The groups are shells around one centre, one inside the other: the same stretched ball of 7 dimensions in 6 sizes.
Known rows, each followed by its group:
[ 27  -7  -3   5  -8   7  -3 -17  -7  16 -14  12 -33 -38] | k_15
[  5  35 -20  -5 -20   4 -14 -15  -9   6   2   0  10  -6] | k_665
[-12 -26  12 -23 -26   2   3 -17   0  13 -29  -3 -11 -38] | k_74
[ 17   3 -16   8  -9   9  -2 -22  -7  11 -32  -8 -18 -18] | k_965
[  3  12 -14 -18  10 -16  -8  15 -16  -7   8  -5  10  23] | k_15
[ -2  11  -1 -11   3  -9   0 -16  11  11   4  36  16  10] | k_965
[ 27  32 -21  21 -10   7 -18   4 -22   7  -7  -2 -22  -8] | k_810
[ 10 -24   2   5  -9   8  -1  -6  -9  11 -41 -30 -35 -33] | k_665
[  9 -30  12  -5  18  -6   6  -8   9  13 -16  -5 -21 -15] | k_15
[ 11  -3  -2  13   6   8  -6 -16   8  15 -19 -37 -17 -19] | k_74
[-15 -20  12 -17   3 -13   2  11  -1   3 -21   0   0   7] | k_665
[ -2   7 -14 -27  13 -15   2 -14   4   0   8   7  26  21] | k_74
[-20  -1   5 -15 -13  -4   0 -15   9  10 -20   5  15  -2] | k_810
[-15 -27  33   0  33 -21  -2  36  11   6  -8 -10  -9  22] | k_74
[ -3 -42  19 -19   0  -3   9 -14  10  15 -24  -1 -20 -32] | k_810
[ 21  12 -12   9  -7   0  -5  -4 -15   8 -16  35 -18  -5] | k_965
[  9   6   0  15  27  -6 -12  18   0   4  -3 -37 -11  16] | k_15
[  6  11   1  20   4   5 -16   8   0  11 -12 -43 -16  -7] | k_965
[ 20  22 -20  13 -21  11 -14  -6 -21   7 -21 -15 -21 -20] | k_734
[  8  49 -26  -5   5 -10 -15  -1  -8  -1  24  15  27  32] | k_15
[-22 -13  27   1  10 -12  -5  21  12  10 -15  -7  -1  11] | k_734
[ 17  -4  -3  19  13  -2   0   1  -4  10 -28  16 -23   7] | k_965
[ 20  29 -15   3  25 -11 -11  -2   2   5  26  12   9  22] | k_810
[-15  -1  14 -16   4 -10  -3  -6  16  11   6   5  14   1] | k_734
[ -1 -21   2  -2   0  -4   4   1  -7   5 -40  -4 -16  -1] | k_665
[  0 -11   1 -23 -22  -3  -2  -3 -15   5 -15  11 -10 -25] | k_74
[-11  -2  18  10 -12   3 -10   4   7  17 -20 -11 -14 -19] | k_734
[ 14   4  -5  -7 -10   7 -12 -17  -2  12   4 -35 -14 -38] | k_15
[ 12  -5 -17 -22 -18  -1   0 -12 -21   1 -18   9  -9 -18] | k_734
[ 25  -4 -16   0   3   4  -6  -8 -14   5 -15 -32 -25 -21] | k_734
[  3  26  -7  -2  27 -21 -10  20  -2  -2  20  18  18  46] | k_965
[-15   2  19  25   0   0 -11  20   6  13 -30 -18 -13   6] | k_810
[-11  14   7   8  -2   0  -9  -6  14  15  -9  -9   6   2] | k_965
[  2   8  -4  18  17  -3  -8  11   0   5 -20 -27  -6  20] | k_15
[  5   8   3  20 -22  10 -15   5 -11  14 -29 -14 -28 -26] | k_810
[ 12  39 -15   6  11  -6 -14  -6   3   7  20  12  14  19] | k_965
[ 17  -5 -15 -18 -13   1  -4 -11 -19   3 -10 -10 -15 -27] | k_665
[ 11 -23  12  -5  12  -5  -2   4   0  10  -6 -12 -25 -21] | k_965
[ 22 -15 -11  -9  17 -12   5   2 -14   0 -14  19 -17   8] | k_734
[-15 -10  12  -4 -10   0   4 -19  16  17 -28  18   1  -9] | k_74
[  7   7 -15 -11   2  -2  -6 -12  -4   3  -4 -24   4  -2] | k_665
[ 12  14   2  11  32 -15 -12  24   0   3  15  -1  -5  27] | k_734
[ -1  -2  13  19  40 -20  -2  31   7   4 -12  20  -4  49] | k_74
[ -1   3  12  -2  12  -7  -3 -11  20  17   9  15   4  -1] | k_74
[  9 -13   2  -3  20 -19  -1  30 -17  -4 -14  19 -15  25] | k_810
[ 23 -15   3  16   3   8  -1 -15   2  19 -25  -5 -37 -32] | k_810
[  4  34 -21 -28  -1 -14 -10  -7  -8  -2  29  22  29  18] | k_810
[ 18  -4  -9 -14  -9   4  -4 -24  -4  11  -1 -10 -15 -36] | k_665
[ -4  11   5   8  26 -13  -9  16   9   5   2 -12   8  31] | k_665
[ 21 -14   3  11  20  -4  -1   4  -2  10 -14   1 -29  -6] | k_965
[  2  47 -12   6   0  -6 -14  -9   7  10  19  31  23  22] | k_810
[ 29  20 -19  12 -11   8  -6 -24  -8  14 -11  27 -18 -19] | k_15
[ 23  22 -30 -17 -22   7 -11 -26 -19   5   5  -9  -4 -30] | k_15
[ 34  37 -33  16   7   0 -13  -4 -19   2   1  10  -8  14] | k_74
[  7  27 -14 -12  22 -17 -11   7  -2  -2  28   5  21  32] | k_734
[  4 -21  11 -12  20 -11   5  -8  13  11  -2   9  -7  -3] | k_15
[ -3 -10  13 -10   5  -8   1  -9  13  14  -3  21  -1  -7] | k_665
[  6 -16  -2  -5 -16  13   1 -34   6  18 -30 -29 -19 -45] | k_74
[-10 -12  14  10  14  -8   1   9  10  10 -28   0  -6  16] | k_665
[ 23  16 -18  -6 -26  10  -7 -31 -10  14  -4  16 -14 -38] | k_734

New rows. What belongs after each?
[ 13  41 -25 -17   0  -9  -9 -19  -2   4  30  36  27  16] | k_810
[ -4  17  -9 -23 -19  -3  -8 -15  -4   6   6  10  14 -10] | k_965
[  4  -3  -3 -20  13 -12   4 -18   9   8   6  23  11   6] | k_734
[ -5 -16  10   7   8 -10   5  12  -1   7 -37  26 -12  18] | k_734
[ -3  13   6  28  14  -7  -9  23   0   7 -24   9  -7  32] | k_15
[ 15   6   2   3  16 -13 -12  29 -15   1   9   7 -15  12] | k_74
[ 14  -1  -8  19  13   0  -2   2  -5   7 -31  -5 -19  10] | k_734
[  6  -4  -1  -6  16 -12  -9  23 -12  -2  -2 -27 -10   9] | k_734
[-13  -1   7  -1  -8   1  -6  -4   6  11 -21 -24  -1  -8] | k_665
[  5 -13  10  13 -17   8  -2  -8  -2  18 -39   5 -30 -30] | k_965
[ -6  35 -11  -7 -26   2 -14 -14  -3   9   2   8  17  -5] | k_810
[ 11  -9  -6 -28  -1  -6  -2 -13  -7   5   6  -4  -5 -22] | k_965
[ 13  36 -24   3 -17   1 -10 -12 -15   5  -8  28   5   6] | k_734
[ 26 -16  -8   1  10  -2  -2   2 -16   4 -19 -11 -32 -15] | k_965
[ 26  22  -7  22  -9   8 -14  -7  -8  17  -4  14 -26 -23] | k_74
[  3  35  -8  23  -6   3 -15   1  -1  11 -11   3   1  10] | k_965
[  5  -4  10 -10  14 -13  -1   1   7  10  10  28  -2   3] | k_965
[  7 -15   3 -29   0  -8  -4  -2  -7   5   9  -9 -10 -24] | k_74
[-10  -7  21   7   7 -10 -10  31  -2   7 -13  -6 -13   7] | k_15
[  5 -21  11  11 -10  10  -4  -6  -1  16 -37 -30 -35 -37] | k_665
[ -8  10  -7   2 -20   4  -4 -13  -3   9 -33   1   2  -3] | k_810
[  2   5   0   3 -12  12 -11 -20   7  17 -12 -48 -11 -35] | k_74
[ 29  14 -15   5  -5   6 -11 -13 -12  10   0  -5 -22 -26] | k_665
[  3 -14  -7 -29 -23   3   2 -27  -7   8 -16  -8  -7 -38] | k_734
[ -1 -23   8   2  24 -10   1  13   2   4 -24 -26 -14  11] | k_734
[  5 -15  -1 -18 -17  -3  -1  -1 -17   4 -20   8 -18 -24] | k_15
[ -8  31  -6 -18   0 -12 -11  -8   7   6  26  17  31  16] | k_15
[ 22  26 -16  11 -21  17 -19 -21  -8  15  -1 -36 -19 -42] | k_74
[ 18  -6  -3  22  -6   6  -8  14 -21   7 -38 -11 -40 -16] | k_810
[  0 -35  26   4   4  -4  -2  20  -3  11 -29 -16 -37 -22] | k_810
[-22   5  14  -6  14 -16  -2   6  18   8  -1  16  22  30] | k_15
[ -1  16 -11 -19  -7  -8 -11   5 -13  -1   6  -9   9   3] | k_734
[ 21   4 -19  -1 -17   4  -2 -10 -23   5 -27  21 -20 -15] | k_734
[  8  13   3  18   6   6 -13  -6  10  17  -3 -30 -12 -13] | k_15
[ -3  30 -12 -17   5 -17  -4  -5   1   2  17  52  32  35] | k_810
[-14   5   7 -11   7 -14   0  -4  13   8  -3  29  19  21] | k_965
[ 16  15 -18  16  -6  12 -12 -11  -8   9 -23 -42 -17 -15] | k_810
[ 24  34 -36  -2 -15  10  -8 -37 -10   8  -2   1   4 -14] | k_74
[  2  14  -2  13 -10   8 -16   0  -3  11 -14 -42 -12 -17] | k_965
[ 17 -10   0   6 -17  13  -8 -13  -8  16 -24 -26 -37 -49] | k_965
[ 23  10 -10   7  12  -9  -4   6 -12   5  -4  37 -13  14] | k_965
[-13  28  10  24  19 -12 -16  29   9   7  -2   0  10  43] | k_74
[  7  19  -6 -15  -2  -4 -16  -1  -5   5  23 -22   3 -13] | k_810
[ 30  -8 -12  11   1   7   0 -17  -9  12 -25  -2 -32 -25] | k_734
[  0   9 -10   2  -7   4  -5 -14   0   9 -22 -16   1  -3] | k_665
[ -5 -18   2 -11 -17   1   3 -10  -6   9 -36   2 -12 -19] | k_665
[ 16   5 -22 -30  -3  -7   6 -34  -4   5   5  39  11  -5] | k_74
[ 12  14  -1   5  25 -12 -12  15   0   4  17  -4  -2  19] | k_665
[ 12  -1  -7 -17   5  -5  -7  -5  -6   4   9 -21  -5 -14] | k_665
[ -3  26  -4  14   3  -7  -7   6   1   8 -11  32   9  29] | k_734
[ 11  14   1   9  13 -10 -13  22  -9   4   6  11 -10  14] | k_665
[  1 -10  -5 -31  -1 -11   7 -20   1   6  -2  29   9  -4] | k_965
[ 18   1 -11  13   7   4  -6  -6  -5   9 -20 -27 -20  -9] | k_665
[ 26  -2 -15  15  -5   3   1  -5 -19   8 -38  27 -30  -6] | k_74
